The first 7 rows are patterns. Each new row is the sum of 2 different patterns, raised or lowered, with some noise. Before adding, each is slid sideways (what falls off one end comes back at the other), maybe read backwards, and multiplied by a number that may be negative. Names go in the order of the patterns.
(in the rows, 128 means zero)
Known rows, each followed by the names of its patterns:
[113 112 152 138 137 120 140 133 142 149 124 119 130 134 140 110 141 129
 124 158 108 112 132 137 137 109 134 121 114 151 118 103 171  93 125 150
 127 119 130 113 147 108] -> (4)
[143 142 131  99 154 129 118  82 114 107 147 145 135 130 154 104  95 111
 114 117  92 124 128 158 124 142 144 151 117 109 146 102 118 106 120 154
 113 135 124 110 116 154] -> (6)
[128 121 126 128 114 112 141 113 140 172 112 150  82 127 105 141  96 132
 151 148 147 161 135 113 124 124 138 134  71 139 163  99 150 141 139 141
 128 150 148 108 109  96] -> (3)
[156 130 122 150 149 133 105 144 148 196 127 111 149 121 170 141  93 134
 121 159 136 110 116 135 136 129 148 144 148 152 128 159 149 128 133 161
 141 124 123 124 133 141] -> (1)
[139 131 153  96 129 116 156 105 138 143 144 121 120 151 127 131 115 125
 124 132 123  94 134 129 108 113 134 107 111 130 129 137 137 141 134 127
 169 138 138  98 115 121] -> (5)
[132 113 175 108 139 132 109 126 103 124 109 108  97 131 135 104 145 115
 107 127 107 157 143 106 130 115 129 117  98 119 143 137 130 102 108 125
 131 135 177 127 153 113] -> (0)
[132 111 166 136 146 117 123 121 135 128 121 117 162 116 126 113 149 122
 138 151 103 146 106 169 120 125 127 129 147 104 115 147 150 112 138 113
 125 140 131 150 115 132] -> (2)

New rows. What belongs after each?
[161 179 129 139 131 123 161 135 115 163 131  71 151 129 198 152 165 123
 152 141 131 107 110 110 162 148 132  88 139 158 186 143  73 164 158 130
 143 105 140 142 137 161] -> (3) (1)
[121  99  83  97 137  98  97 109  79 119 126 103  91 108 139 111 117 122
 102 120 109 127  86  76  67 123 103  95  94  76 128 122  60 153  64  88
 163  97 101  90  83 122] -> (4) (1)
[129 137 116  60 130  95 144 133  68 108  96 148 101 123 121 126 144  88
 125 142 124  98 147 108  99 111 106 130 108 136 111  86 158 133 125  74
 117 119 177 105  84 116] -> (1) (2)
[163 141 132 123 126 135 129 114 167 145 154 144 153 126 159 156 129 120
 202 132 133 127 162 145 145 161  92 164 124 163 117 127 159 112 168 114
 156 134 158 112 156 136] -> (5) (2)
[124 109 115  54 106 109 109  98 116  90  98  98 136  65 120 133  83 122
  97 104 102 111  90 110  85 121 108  86  88  96  79  96  98  82  77  88
 105 117 108 108  98 115] -> (4) (5)
[ 80 126  53  88  90 114  91 116 133 125 118 165 119 103  76  90 106 118
  65 136 101  86 110 140  91 122 118 135 113  84 112  80 107  88 100 101
  98  90  83  98 115 118] -> (3) (5)
[166 112 119 133 106 158  96 110 162 142 149 125 163 148 131  88 113 115
 129 113 110 149 127 105 144 130 120 115  97  91 143 145 100 144 142 158
 155 130 125 147 133 110] -> (6) (0)
[109 114  85 146  77 111 145 111  86  99  92 138 106  97  91 116  73 111
  78 125 105 125  85 117  89 103 123 114 111 117 119 117 149  90  86 126
  97 121 109 109 117  71] -> (4) (0)
[126 114 107 106  99 100 117 122  94  91  98  97 111  92  78 121 115  99
  88 112 119  79  89  95 117  73  80  79 123 113 128 104 105  59  95  70
  85  97 110  84 102 124] -> (6) (5)
[ 60 101 105  91  94 116  84  54  51  92  95 118  59 103 109 131 113  81
  95 107 113  62 146  79  77  59  96 117  90  80 108  84 119 104 162  96
  98  76  96  92  82  69] -> (6) (5)
[ 99  80  79 115  88  47  70  77  95  92  41  82  81  57 102  74  64  94
  64  83  85  49  68  51  77  89 101  77  44  79  89 104  81  80  78  82
  64  84   4  76  45 109] -> (3) (1)
[116 103  85 120  82  89  93  85 102 111  78  85  80 134 109 103 117  86
 130 134  78 122 103  76 102 117 112  81 101 130  93 148 121 102 108  88
 110 100  87  86 132 106] -> (4) (3)
[139 138 134 132 139 103 163 125 131 131 114 118 133 134 123 136 141 146
 126 163 119 122 136 117 125 149 151 135 136 151 161 136 139 109 139 130
 138 108 128 128 133 135] -> (4) (6)
[106 117 136 124  90  88 121 106 124 139 115 112 140 110 135 126 104 138
 124 131  88 120 111 110 132 124 109  96 151 120 109  88 127 123 165 101
 104 132 126 135 123  81] -> (1) (2)
[120 110 131 111 112 148  99  89 172 100 124 128 116 117 110  91 119 129
 104 102 103 169 121 127 141 122 144 109 120 105 103 127 144 130 157 118
 126 112 157  99  96  89] -> (4) (6)
[119  77  89 116  75 118 106  92  70  98 105  89  98  96 108 117  78 126
  71 116  91 115 110 117 105  97 103 100  81 114  94 101 106 100  83 104
  94 106  95  85 135  80] -> (0) (2)
[103 114  99 120 125 142 119 157 135 144 102  83 102 117 102 122  97 121
 132 144  89 103 145 124  96  94 115 118 128 104 104 120  99 113  96 123
 131  81 110 123  77  86] -> (6) (5)
[200 115 127 175 109 173 128  88 151 107 168 142  90 106 126 138 114 150
 135 155 164 116 199 141 136 126 184 144 164 132 131 135 130 141 136 133
 166 146 114 102 149 143] -> (1) (0)
[146 149 117 152 127 128 132 113 155 117 150 116 152 130 119 155 126 186
  95 140 157 150 130 140 173 145 120 109 141 115 143 140  88 123 107 175
 144 140 142 101 107 150] -> (5) (2)
[102 109 142 130 161 122 122 153 180 149 147 117 134 138 137 120 151 169
 156 163 134 157 126 149  99 141 116 120 130 144 129 148 142 138 170 133
 108 154 116 145 158 149] -> (4) (6)
[142  81 132 135 150 146  97 130 135 111 111 125 135 112 137 125 169 144
 132 137 168 150 100 117 115 113 115 155 135 152 144 134 105 130 128 125
 154 102 120 148 121 143] -> (6) (1)
[ 75 130  97 104 118  84 121 143 116  57 138 102 101  98 109 114 107  80
 114  84 146 107 111 125  89 116 107 107 133  93 100  98  79 148 134 104
 103 130 111 104  58 120] -> (3) (2)
[161 146 108 148 157 131  94 114 111 143 148 154 128 137 130 123 121  97
 133 122 184 125 131 142 129 173 150  89 119 132 137 127  98 111 148 123
 130 142 129 136 161 137] -> (6) (1)
[118  64  73  64  84  82 107  52  90 109 118 111  68  82  96  95  52 121
  92 113  73  47 118  61 105 117  76 104  75 138  90  67  41  79  77  68
  67  73 124 104  91 124] -> (6) (1)
[131 127 136 116 164 162 125 114 150  82 121 102 141 132 136  79 120 122
 127 126 110 138 149 115 155 152 153  91 145  96 143 156 155 135  84  70
 145 116 123 114 126 152] -> (5) (0)
[106 119 117  90  79  73  82  86  71  89 106 125 107 128 111 158  88  93
 115 100  97 118 105 133  92 102  86  91 102 141 116 103 103  81 124 110
  86  73 114  75 125 111] -> (6) (0)
[109 151 115 135 128  94 151 162  97 141 131  98 141 132 116 136 137 108
 119 130 156  94 134 137  99 152 100 144 118 129 128 106 124 107 107 144
 129 106 108 130 138 151] -> (4) (2)
[149 133 122 156 145 172 167 165 161 173 139 138 163 123 121 131 144 162
 120 146 160 109 144 172 185 143 149 112 177 157 159  95 125  97 166 158
 146 143 165 123 113 143] -> (6) (5)
[127 137 132 151 117 126 179 134 102 116 122 155 136 124  97 121  82 106
  84 126 138 109  87 138 139  95 135 111 150 135 164 129 139  81 114 136
  93 123 131 120 137 109] -> (5) (0)
[196 139 160 168 134 153 145 151 146 131 112 135 188 140 145 127 167 151
 141 154 150 168 109 138 117 159 151 137 153 116 149 120 184 162 125 158
 117 135 122 139 137 154] -> (3) (2)
[116 169 154 154 145 161 172 105 164 121 130  95 188 145 199 160 107 181
 133 125 107 134 122 163 132 134 130 186 145 118 143 143 149 135 117 179
 183  91 164 169 163 134] -> (6) (3)
[157 114 130  94 149 125 114 147 126 139 144 137 129 176 105 121 160 115
 133 147 120 156  93 108 136 140 146 131 134 159 139 125 135 123 144 146
 134 132 113  99 130 107] -> (4) (0)
[137 116 135 150 149  91 130 119 122 180  89 114 140 175 149 129 120 109
 110 149  98 125 196 111 137 158 158 123 132  91 152  99 102  96 159 154
 121 142 149 151 148 128] -> (4) (6)
[172 128 134 160 160 119 102 107 114 134 136 119 137 153 142 147  99 123
 135 167 115 161 133 116 128 108 150 102 106 157 138 132 129 165 107 124
 100 120 114 105 101 108] -> (6) (5)
[122 129 157 155 142 139 153 134 117 190 143 141 128 134 140 133 133 108
 133 164 110 118 115 169 103 151 148 146 122 117 149 134 142 160 123 136
  78 125 141 136 115 131] -> (5) (2)
[125 120 114 104 120 100  96  96  72 107 113 102  73 107  46 104 101 112
 100 133 105  95  85 115 134 119  90 110  78 132  87  73 129  90 117 107
  90 132  90 110 118 109] -> (0) (2)
[107  95 110 140 113 109 131 134 159 132 143 167 128 163 134 122 134 152
  71 152 111 160 129 134 114 147 112  83 111 116  78 134 135 119 132 105
 145 197 102  97 150 109] -> (3) (0)
[122 153 100 139 119 188 137 171 114 183 145 130 104 112 101 137 144 139
 134 114 137 200 126 102 157 132 117 128 130 118 133 133 156 150 161 153
 141 146 149 136 163 145] -> (4) (3)
[154 160 150 132 120 157 136 111 105 117 180 156 146 148 146  79 127  78
 142 136 171  73 159 139 147 175 130 146 137 160 144 185 129 114 151 103
 163 142 131 175 124 137] -> (6) (0)
[150 123 109 107 126 199 166 165 107 126 138 160 147 142 156 152 132 144
 114 101 159 163 151 141 136 179 124 149 174 161 164 134 157 138 134 108
 129 175  85 146  93 153] -> (1) (0)
[130 120 141 114 136 120 109 107 122  93 146 128 106 138 122 153 126 103
 105 112 101 123 110 134 130 116 133 134 127 112 109  93 117 114 136 106
  95  70  97 109 136 109] -> (6) (0)
[135 126 151 136 125 113  97 135 140 122  72 123 162  94 142 142 112 138
 140 105 163 107  90  98 128 114 131 107 126 120 143  92 121 147 115 128
  83 110  89 134 103 124] -> (4) (3)
[145 152 206 134 117 140 133 134 132 133 142 133 134 172 174 166 158 168
 148 143 180 162 137 160 142 127 158 134 162 154 167 128 160 138 149 117
 144 125 165 141 149 142] -> (3) (5)
[121 175  73 129  72 124 141 119 130 135 129 133 100 135 151 152 122 111
  98 104 135 100 131  71 155  97 116 170 103 136 137 112 117 131  88 120
 111  95 117 131 123 139] -> (3) (2)
[158 160 112 142 131 120  85 127 151 150 176 152 180 149 135  81 119 144
 125 125 151 143 173 148 158 184 178 150 111 143 121 126 117 126 151 153
 123 130 172 129 159 161] -> (6) (3)
[133 122  96 105 116 124 127 116 128 125 182 133 145 109 129 112 124 140
 132  91 114 110 166  95 139 138 128 112 136 157 134 131  96 139 123 125
  93  87 118 138 117 116] -> (6) (5)
[ 99 163 126 128 131 120 133 137 143 123 106 117 149 134 170 126 122 126
 115 154 129 117 156 136 114 139 138 162 130 122 118 144 118  95 104 138
 111 132 153 148 121 117] -> (6) (3)
[110 113  82  83 111  95  85 105 100 148  69 123  75 125 108  80 120 106
  74 102 136  77 102 103 102 104  90  84 114 116 145  67 104 101  81 130
  96 108  95  92 111  73] -> (4) (2)
[148 115  93 133 138 162 178 122 141 113 101 106 129 130 139  95  88 102
 146 136 130 120 149 164 129 103 139 126  95 112 143 127 100 100 118 150
 124 142 131 135 111 121] -> (3) (0)
[129 101 159 110 157 122 111 128 111 143 122 143 102 145 147 126 158 133
 141 136 138 128 138 152 136 132 132 108 134 132 146 140 109 140 121 116
 146 139 133 153 125 136] -> (0) (2)
[153 147 124 139 106 135 137 137 127 121 165 116 147 117 103 135  97 148
 130 140  81 142  78 111  91 118 130 160 134 123 111 149 136 114 112 128
 115 121 108  97 164 121] -> (6) (0)
[109  33  91  52 105  91  89 112 118  75  68 108  60  98  77  92  93  54
  90  71  59  64  92 120  72  79 101 107  79  78  42  81  58  77  86  77
  70 105  87  42  85  72] -> (6) (3)
[105  46 114 109 102  70 101 104 105  45  94 111  92  98  84  52 100  80
 143  87  94 120  64  94  76 105  80  79  91  78  80 104  64  72  89 111
  68  95  72  73 115  95] -> (5) (2)
[112 141 132 134 133 103 103 164  86 143 136 109 109 107 126 125 100 131
 125 154 131 154 118 132 101 128 132 109  94 110 148 136 117 148 140 106
 138  76 105 130 152 111] -> (4) (6)
[172 128 112 109 120 104 147 145 136 152 140 139 177 146  95 167  93 142
 129 133 132 106  95 165 163 198 137 148 149 144 157 153 127 140 111  97
 143 101 183 142 134 121] -> (3) (5)
[138 167 131 154 147 172 157 163 160 153 170 136 137 137 144 127 154 161
 181 164 156 143 174 148 165 148 141 142 156 150 153 162 149 138 166 150
 184 125 170 169 146 137] -> (6) (5)
[ 87 110 104  58 101  85 121  93  77 115  71 111  95  50 117  87 115  80
  71  73  92  89  80  87 120  86  96  73 118  92  92 105  85 108  66 113
  77  85  91 101  99  63] -> (1) (2)
[138 158 157 110 158 104 147 174 124 190 103 150 180 174 159 110 158 144
 157 119 166 154 144 142 139 127 129 139 182 148 168 142 170 140 148 174
 155 167 135 133 151 114] -> (1) (2)
[122  87 106 117 100 123  69  62 126  99  98  89 115 114  97  89  93 106
 132 130 109  98 123  62 109  54 106  92 123  57 138  68  98 109 123 106
 112 130 131 124  92 111] -> (5) (0)
[118 112 167 112 115 114 152 115 125 135 143 152 165 118 144 117 125 125
 145 131 114 120 120 140 148 146 136 131 144 139 152 107 135 144 187 132
 108 143 104 167 140  82] -> (1) (5)
[109  57 133 101  76 109 131 122 126 102 127 132 103  60  95 111 117  86
 113  89  74 144  78 139 105 103 129  71 108  71 142  93  95 106 142 114
 150 118  85 103  84 129] -> (3) (2)
